The groups are shells around one centre, one inside the other: the same stretched ball of 2 dimensions in 6 sizes.
Known rows, each followed by its group:
[ 2.85  3.24 -2.39  2.62 -1.25 -0.83] : E
[-1.74 -1.66 -0.94 -0.73  0.75  5.20] : U
[-2.42  4.22  1.38 -0.15  1.72  1.83] : X
[ 3.69  7.31 -1.61  3.72 -1.26 -3.97] : X
[-3.28  2.81  1.50 -0.87  2.04  3.27] : U
[ 1.91  0.99 -2.48  1.73 -0.97  1.23] : X
[-3.62 -1.87  0.23 -1.83  1.74  6.51] : H
[-5.14 -1.16  1.42 -2.54  2.62  7.01] : E
[ 1.60  5.57 -0.81  2.30 -0.30 -1.54] : J
[-5.83 -1.55  1.78 -3.00  2.96  7.69] : P
[ 2.92  5.68 -1.64  3.04 -1.02 -2.45] : H
[-4.94 -0.13  1.64 -2.26  2.62  6.21] : E
[-1.85 -1.01 -0.67 -0.67  0.87  4.86] : J
[-4.42 -0.78  1.09 -2.08  2.26  6.30] : J
[ 2.69  6.99 -1.07  3.13 -0.74 -3.13] : P
[-5.42 -2.67  1.14 -2.94  2.61  8.17] : P
[-4.76 -0.65  1.36 -2.24  2.49  6.42] : H
[ 1.27  6.30 -0.36  2.23 -0.07 -1.81] : U

New rows, each followed by its group:
[ 1.84  5.60 -0.96  2.44 -0.44 -1.73] : J
[-3.07  3.57  1.60 -0.64  2.00  2.67] : X
[ 4.54  6.51 -2.42  4.07 -1.80 -3.99] : X
[ 3.31  6.96 -1.47  3.46 -1.07 -3.53] : P
[-4.62 -0.01  1.45 -2.06  2.47  5.94] : H
[-3.83 -2.53  0.15 -2.03  1.79  7.07] : U
[ 3.33  7.33 -1.37  3.54 -1.07 -3.79] : X
[ 2.12  5.95 -1.04  2.64 -0.55 -2.13] : H
[-0.51  4.85  0.34  1.01  0.75  0.22] : H
[ 2.56  6.29 -1.21  2.94 -0.76 -2.62] : E
[ 1.69  6.16 -0.66  2.44 -0.29 -2.01] : E
[ 1.61  6.42 -0.55  2.44 -0.23 -2.11] : U
[-1.62 -2.05 -1.14 -0.73  0.63  5.40] : X
[-4.97 -3.27  0.64 -2.78  2.30  8.27] : X
[ 2.54  6.96 -0.98  3.04 -0.67 -3.05] : P
[-5.79 -2.09  1.58 -3.06  2.88  8.01] : P
[ 3.27  4.05 -2.40  2.97 -1.37 -1.61] : E
[ 2.71  2.25 -2.60  2.37 -1.27 -0.11] : P
[-4.41 -0.75  1.10 -2.08  2.28  6.30] : J
[-4.86 -2.90  0.69 -2.66  2.29  7.96] : P
[ 2.82  6.25 -1.37  3.06 -0.89 -2.75] : E
[ 1.59  1.42 -2.13  1.61 -0.73  1.15] : E
[ 4.03  7.17 -1.89  3.89 -1.47 -4.11] : X
[-2.43 -1.53 -0.45 -1.09  1.14  5.54] : H
[-4.71  1.24  1.93 -1.91  2.64  5.21] : P
[ 3.53  5.26 -2.16  3.31 -1.39 -2.56] : E
[-5.48  0.38  2.16 -2.49  2.99  6.24] : X
[-1.82  3.55  0.79  0.05  1.33  1.90] : J
[-4.22 -2.55  0.39 -2.25  1.98  7.34] : U
[-2.73 -1.37 -0.19 -1.25  1.31  5.66] : J
[-3.74  2.85  1.80 -1.12  2.29  3.54] : X
[ 3.36  5.89 -1.85  3.32 -1.24 -2.86] : E
[-0.54  5.75  0.65  1.14  0.86 -0.33] : X
[ 1.28  6.56 -0.28  2.27 -0.04 -2.01] : P
[ 2.35  3.21 -2.06  2.32 -0.96 -0.50] : J
[ 2.58  5.36 -1.50  2.81 -0.86 -2.02] : J
[-4.66  1.69  2.04 -1.81  2.66  4.86] : X
[-5.68 -3.07  1.19 -3.16  2.72  8.57] : X
[ 2.65  2.85 -2.35  2.42 -1.16 -0.45] : E
[ 1.94  6.52 -0.73  2.64 -0.40 -2.39] : U
[-0.70  4.91  0.51  0.91  0.87  0.30] : E
